The same things were measured in two ways. Each way mixes the same 10 hidden numbers, adds some noise and spreads widely along 6 directions of its own, which tell nothing about the thing.
Some things both ways: the first way, then the second way.
[ -8 -25  26   9  23 -12  24  20  21 -44  -4  30  -5  28 -32  -1  15   3
 -58 -78]
[-36  23 -26   2 -63  21  31  10  21 -34 -19 -18  12  24 -23 -43  21  10
   8  40 -26 -15  -7  29 -30  12]

[ 33  33  -3 -24 -29 -27   1   6   4  24   8  15   2 -47  46   4   9  32
  29  33]
[-19  -8  22 -13  70 -21 -31 -18 -28  31  24 -27 -33 -19  13  25  -5 -23
  -3 -15  -5   4 -43  37  23  24]

[  5  24  24 -17   9 -19  10  20 -10  12   8   8  -4  28 -23  -1 -26   5
  -8  -8]
[ 13 -10   0  15 -58  49   1  31  27  -4  17 -42 -32   9 -27 -19   4  46
 -14  37  13 -20  -9 -31   1  10]

[ 14  -9   9  -3  15   9  21  -8  13  10 -34  34  12  18  21   0 -18  13
 -14 -28]
[-14  11  24  30  19  -5 -10   5   0   8 -57  16  26  39  16 -39  -2  -1
  20 -31  -3  -1 -10  27  12 -27]

[-29 -49 -36  38  12   9   2 -11  26 -57  31   7  13  21  -9  -8  14 -10
 -77 -39]
[ -5 -21 -21 -14 -20  28 -27 -17  34   2 -10 -25 -19  -3 -23   7   5 -25
 -18   2 -11  47 -19  -6 -11  29]

[ -8  -1  18 -34   2   5  12 -29  26   8 -37  10 -13 -13 -32  10  26  -2
   7  16]
[-54 -10 -35 -42  52 -36  39 -26 -19   0  -6 -42 -25 -23 -14  41   9 -88
  20 -11  20  -4   1  75 -20  -1]

[ 23  53  17  -6 -17  -4   8  19 -12  -7 -10 -12  -5  31 -13   5  14  24
 -61 -18]
[-19  38  25 -15 -13 -28  19 -29 -13  -7  16  47  34 -21 -32 -27  75 -27
  28  24   8   7  12  16   4   5]

[-40 -56 -24  14   0  55   5 -21  37 -31 -42 -10 -19  24  -5   5  42 -21
 -33 -28]
[-17   7   6 -25   7 -25  20 -18 -14  17  -5   8 -12  -7  11  22  14 -21
   3  -2  12 -24  -9  36   9  -6]

[ -5  30  29 -43 -47  14  23   9   8 -25 -18   8   6  19  58  12  14  54
  -2  28]
[ -8   2  -5 -23  10   3 -18  28 -45  64 -33   3 -17  -5 -19   6  -1  17
   9 -31  20 -50 -20  -6  21  26]

[ 10  39 -24 -37 -35  18  10   6  -2  -5  28 -11  35  36  31  24 -32  26
   6  21]
[  0  -3  -6   2 -26   9 -29 -12  11   8 -16  13   8   4 -24 -10  11  19
  13   1   7   4 -18 -24  -2  22]

[ 30  18  53  10  16 -41 -12  16  -7  44 -28  -6 -14 -40   8  41  36 -41
  -7 -41]
[ 20   5  14  20 -15 -11 -16 -24   3  -9  -3 -25   6  16 -14  -6 -10  10
   6  13  -7  21 -24   6  11  -1]

[  1 -14 -50   6 -11  31  20  15  19 -55  42  -4  13  33  -4 -20 -44  13
   8  -1]
[-18  -8 -42  -8 -54   9   6 -22  42  -3 -25 -19 -13  12 -24   8   3 -21
  -2  32  -5  12  14 -16   1  37]

[ 13  10  17 -14  14  -4   9   2  -3  14  -6   9  13  -2  -7  22   9   6
   3  -4]
[-14   5   0   6 -21   1 -27 -13 -13  28  -1   8 -21  -6 -11  -9  25   8
  -2  45  -8 -10 -17 -35  30  41]

[-44 -22  -2  -1 -15  -3 -13 -26  10 -32 -31  12 -15  11  12  -6  52  -1
 -84 -23]
[-57  49  13   6  29   1 -21 -33 -47   7 -61  82  37 -29  25 -64  92 -29
  35 -17 -22  26   0  26 -36 -17]

[ 27 -12   8  21  13  -4   7  10   0 -32  -7   7   4 -12 -20  10  22   1
   9 -26]
[ -8  12  -3  -7  27 -30   1  -5 -19  52  -8  25   4   8  10  10   8  -7
  10 -16  19 -33   0   0  25  24]

[  8 -20 -54  26  -2  -3 -14   4  26  -2   7  -5 -24  -4 -21 -28  13  -1
 -20 -41]
[ -4  -6  30  26 -48  18 -10  23   4 -18 -24  -1   5  19 -54 -56  25  27
  21  43  17 -17 -19 -27  13 -12]

[ -8  -2   0  14  12   8  -1  -2   4  11  26  -1 -12  38  -8   8 -11  14
 -11  -4]
[  6  -1   5 -18   3  -8  11   7  -6  27   0  -5  -4  -2 -13   3   4  -9
   6 -13  21 -17  -3  15   9   8]

[ -5   7  -2 -22   4 -13   2  -2   3  25  12  10   0  -2  -6  -2 -13  12
  20  17]
[-41  11 -15  -4  -4  -1  12   8 -13   8 -25   1   1  -4 -10 -33  26 -10
  22  11  -1 -22  -1  13 -16  16]

[ 27  25  23   0 -15  14  18  23   1 -13  28  21   7  42  38  26   5  56
 -11   3]
[  5  21  19  10  26 -22 -38 -24 -25  41  18  11  -2  10  14  11   5   2
 -15  12 -22   7 -36  -2  47  32]

[  2 -16  -2 -10   7  -4   7  -5  -1 -18 -12  24   4  -8 -18  -1   8   6
  22  -9]
[-30  -4 -11  11 -16  19   6  17   3  13  -9  -6 -26  12   4 -12  14   9
  -9  33   3 -35 -13  -3   3  12]

[-17   5  10 -24  27  11  28  27  -1   3 -17  13  16   9  -4 -30 -38 -10
 -14 -12]
[ -7  12 -13  -9  -6  -5   2  -6  -6  28   2 -23 -26  -9  22  -8   7   3
  -4  12 -12 -10  -5  -1   1  25]

[ -8  32  22 -44  20   8  21   5  -9  50 -22   1  15 -17  16  -8 -55 -38
  29  51]
[-21  15  -9  16 -37   6  -4  10  22   4 -41 -11  -1  18  -9 -54  18   5
  25  16  -6  -9  18 -32   6  13]

[  3   1 -15   3  24 -10 -11  -7   0  66  23   5 -13   4 -13 -14 -47  -1
  33  10]
[ 18 -20  18   0  31   3 -22   5 -13  36   4 -38 -42 -12  10  17 -17   6
  -3 -23  25 -10 -19  -6  19  -5]

[ 14  34  14 -15  11  16  21  15   4  18  23  17   4  36   1  -1 -31  23
 -13   6]
[ 13   7  30  23  10 -13  16  16  15   4  60 -30 -10  19  16 -30   0  25
  -5  25   1 -22 -17   6  12   5]

[ 17  35 -13 -10   6  -3  16  38 -27   8  38  -1  35  25  11  -4 -58  21
   8  11]
[  2  18   2  -9  -7   4  -8  10  29  12   5   0  20  25 -12 -18   8   3
  -1 -25  -8   6 -14  13   3  17]

[  9  -2  -4   0  -7  15   6   6  -8 -37  -3  -5   2   3 -29  11  19  -3
  13  -8]
[-18   7 -27  -7   6 -21  13 -36   0  13  -3   5  -2   3  -5  25  16 -40
   1  16   4   7   1  15   2  17]

[-24   7  33 -38  -5  24  13 -30  18  27   2  12  -7  51  32  39 -10  17
   0  45]
[-43  16 -38 -53  42 -32  -9 -37 -37  39 -57   0 -14 -32   5  35  16 -65
  26 -53   0   3   0  38  -9  14]

[  9   7 -14  11 -14  -7  -6  19   7  10  45 -12 -19  -7  11   1   4  29
  19  33]
[-31   6 -20 -47  -5 -20   1 -28 -11  15  -7 -23 -16 -15 -45  30  15 -62
   2  19 -12  15  -8  29  21  45]

[-36 -28 -29  10  17  20   6  -6   5  -4  33  11  28  31  27  -6 -45  -1
 -15   8]
[  2 -22 -12 -14 -59  45 -15  35  29  32 -35  -7 -24  10 -14 -24  -4  27
 -15   0   6 -17  -8 -39   5  29]

Other things, the second way, with their names:
J_897: [-21  15  11  11  22  -1 -10  10   3  10  24 -17  -3  17   4 -24   8   9
  -1   4 -22  -5 -26  22  10  26]
J_766: [-27  25  15  44 -17   8  -9  -1 -15  -1 -25  26  18  19  -8 -53  41  15
  17  43 -11  -8  -2 -12  15   5]
J_487: [-11  -1  29   8  63 -29  13 -27   7  12  39 -20 -23   0  44   9   7 -48
 -12   4  -2  18  -2  44  26  -7]
J_990: [  7  -4  -7  -2  36  -7 -59 -29 -20  45 -11 -33 -49 -15  13  37  -7  -5
  -2 -18   1  13 -24 -31  31  18]
J_71: [  2  -4  -5  10 -26  29  -1  21  33  -8   0 -29  -5  28 -19 -16  -5  24
  -7   0   4  -6 -17   4  -6   2]
J_358: [-25  -7 -20  10  16  18 -25  -3   4  22 -40 -14 -15  20   1   5  -4 -25
 -10 -11 -10  16 -19   7  10  12]
J_621: [  7  -8  11  22  40 -21 -32 -50 -18   7  40 -18 -17 -12  19  18   0  -9
 -10  30 -11  32 -42  11   5  15]
J_963: [ 14   4  -4   6 -29  10  35   5  44  -8   9 -38   8  46 -15   0 -16 -21
 -24  12  -8  20   7  38  18   4]
J_175: [-11   0   6   5  -7  -4   0  -4 -13  -4 -20 -13   0   0 -15 -40  19 -18
  12  22  -4  12 -20   7 -13  -6]
J_611: [  3 -16   2  -2  10   4 -11  -4   7  14   7 -34 -31  -9  -2  11  -6  -1
   5  -9  18  -1  -7  -2   4   7]
J_9: [-35 -12  11 -72  10   6  -1  21 -22  36  -8  18 -34 -46 -41  23  46 -18
  17 -37  49 -49  -9  10   7   8]
J_354: [ -8 -10   7 -18 -31  -1  -5  27 -10  24 -37   2   5  16 -53 -20  -1   7
  18   0  18 -36 -22  -6  21  20]
J_799: [ 14 -14 -37   1  20   6 -18 -33  44 -24 -26 -65  13  38 -22  28 -43 -51
  -8 -52 -15  85 -24  53 -29  -9]
J_24: [ 20 -20  36  23  52   0  -1  12  13  27  57 -25 -28  13  12  29 -11   7
 -18 -13  37 -16 -10  13  41  -4]
J_42: [ 13   8  19  14  37   8 -19  24   0  31   0  -8   9   7  20 -28  -7  30
  14 -59  10  -4 -10  10  -4   5]
J_60: [-22  13   1   1 -16 -32 -31 -36 -45  28 -59  40  12 -13 -47 -25  50 -40
  38  39   5  10   2 -46  34  23]
J_28: [  8  -8   0  18  28   3 -24 -30  16   3   6 -19 -22   8  32  16   0  -7
 -12 -11   3  27 -26   5  -5 -21]
J_172: [ -8  20   9  29  12  -6 -49 -32  -9   1 -37   7  10  15   4 -22  17  -1
  18  -3 -19  31 -24 -11  11  -7]
J_846: [  9  -1   2  29  23  17 -41  -4  -1   9 -48 -18  21  29 -16 -25 -12 -18
   5 -34 -14  57 -21  12   3  -1]
J_326: [-20   5  -8  22 -20 -13  34 -44  34 -12 -21  15   7  17  30 -18  28 -53
  -1  44  -6  30  33  14   1 -10]
J_392: [  4  10   1  10  17  -4 -40 -29  14  -5  -6 -24  -2  28  -6   5   0 -23
 -12  -6 -25  47 -43  12  13  -2]
J_44: [ 12 -13   8 -11  44 -19 -16  -1 -10  28   4 -26 -18  -6 -12  17  -9 -10
  15 -39  32  -8 -18   2   9  -5]
J_597: [ -8  -2  34  -6  24   4   0   0  23   3  46   1 -17  -5  27 -14  24   2
 -13  -4   3  -1 -23  27  -3  -3]
J_479: [-10  -8 -32 -17  -3  -5   8  24 -15  14 -46 -38   5  11 -49 -19 -14 -15
  29 -24  18 -15 -13  12 -21  10]
J_708: [ 13 -24  14  11  -5  29   9  21  37  17  32 -42 -27  25  -7  10 -18  -3
 -35  14   8   4  -7  12  32  17]
J_979: [ -2  -4   3  -4  20  11  -8   7   3  12   6 -24  -8  -9 -12  -5   5   0
  11 -25  14   7  -6  14  -6  10]
J_718: [-34 -14 -13 -11 -24   7  81 -14  35 -26  54 -21 -25  -9  25   6  16 -31
 -28  67   0 -12  14  66 -29  12]
J_331: [-10   2   1  15 -28  11  -6   5  10   7 -44   0   1  11  -8 -45  17   0
  17  10   1   4   9 -20   2   4]
J_571: [ -5 -11  12 -21  21 -11   5 -14 -13  24  19 -24 -34 -23   7  24   4 -20
  -5   2  14  -4 -11  23  13  10]
J_115: [ -4 -18  11 -43 -28   4  26   2   0  16  39 -24 -39 -39 -10   9  11  -2
  -9  30  15 -21  -4  14   1  32]
J_517: [ -9  11  -1  25  11 -10  -6 -24  -8   2  -7  -3   4  20   3   1   7 -15
  -3  23  -8  10 -19  18  12  -2]
J_729: [-18   7   0   2   6  10  -6  -9 -22  11   2   7 -11 -14  18  -1  19  17
  -5  10  -3 -15 -28  21 -15   6]
J_978: [  8 -29 -21 -13 -24   7  49  11  38 -17  39 -85 -23  16 -46  16 -29 -30
 -17  31  15   9  -2  36  -9  17]
J_796: [  1  14  -3  53  21   4  -3 -18  42   0  39 -13  13  38  37 -23   2  -3
 -20  19 -27  41   6  10   6  25]
J_195: [-19  -5 -11 -13 -15  12   3  15 -16  23 -17  -2 -17  -6 -36 -11  24 -13
   4  17  19 -21  -9 -11   3  13]
J_59: [ 43 -23   6  57  27  16 -18  11  -8  -4  -2 -72 -13  41 -12   8 -51  27
  -5 -12  23  11 -36  11   5 -32]
J_303: [ 17  -8   0  37  33  31 -19   8  17 -16   2 -50  -5  36  21  -6 -28  19
 -15 -35  -6  28 -44  43 -31 -34]
J_997: [-40  44   2  -9  19 -33 -24 -22 -47  45 -62  74  28  -9   7 -21  54  -8
  45 -29   4 -29   4  -9  17  10]
J_281: [-10   7  26  23   6  15 -13  20  20  13  -4 -15 -24  23  12 -24  15  11
  -3   1   3 -14  -3 -14  34 -12]

Some of these things the first way, each followed by its name:
[-20   9  15 -13  17   8  -1   7   3  29  14 -17  -9   3 -30  14   5  -7
  15  25] : J_978
[-39 -20  -7 -14  31   9  -4 -17  26  44   9  -9  -6   9 -28  15  -4 -13
  14  14] : J_479
[-10   4  28   0  27 -20 -14 -17  -2  44  -6  24  -1 -15   6  17  21 -19
 -28 -18] : J_175
[ 17  28  -6 -24  -2  -4  14  20  -4  13 -23   4  15 -12  14  -7 -17  -9
   6  -8] : J_172
[-29 -57  -1  52  45 -29 -10 -11  29  10  33   4 -23  23 -46  -1  -8 -14
 -48 -38] : J_42
[-35  -9 -20 -24 -17  42  28  16  17 -60 -34 -25  31  -8  21  -8  12 -35
 -43 -11] : J_799
[-20  28  25 -49  11  12   5 -17  -3  67 -50  -9   4  -3  12  23   1 -14
  12  39] : J_571
[ 20   8 -14   0 -17 -11   1   9  -6  -8  -1   3  -3   6   8   1 -10  20
  24  -6] : J_997
[ 16   2 -30  24  -3  12  -8  -2  19  -4  16   0 -16   9  -7 -12  19  26
 -17 -16] : J_60
[  8  30  21 -16   3  12  -9 -16 -37  29 -19   2   5 -23  29  18 -13 -31
  44  47] : J_326
[ 34  22  11   7 -15 -29  15  43 -25 -70  11   7   8 -49  -3 -25   5  -4
   0  -3] : J_796
[ 38  66  26 -39 -56 -30  -3   6 -14  10   2   2  -6 -38  58   9 -11  13
  27  47] : J_611
[-24  -5   4 -12  11  13   7 -14   6  21 -13   3   0  12  10  -9 -22 -14
 -15  16] : J_331
[-38   2  11 -40   6  35  24  -4  -9  11 -70 -21  15 -26  10  12  22 -25
  12  56] : J_708
[-35 -18 -19 -14 -20  40   1 -15  32   1 -33 -20   4 -13  42  26  44 -12
 -11  22] : J_354
[ -5 -47 -42  25  30   0  11   3  12 -34  15  30   2   7 -33 -32 -18  18
   9 -33] : J_358
[  9  -3  16  26  23 -42 -10  11  -7  16  21  21  -1 -22   0  -7   4   9
 -18 -26] : J_846
[ 37  40   8  -1 -28  -4   9  28 -16 -26  22  14  10 -21  58   1  10   6
  -8   1] : J_392
[  5   1   9   1 -16 -14  -3   4  -6 -42 -21   5  -7 -39  -1 -10  49  -3
 -21 -12] : J_195
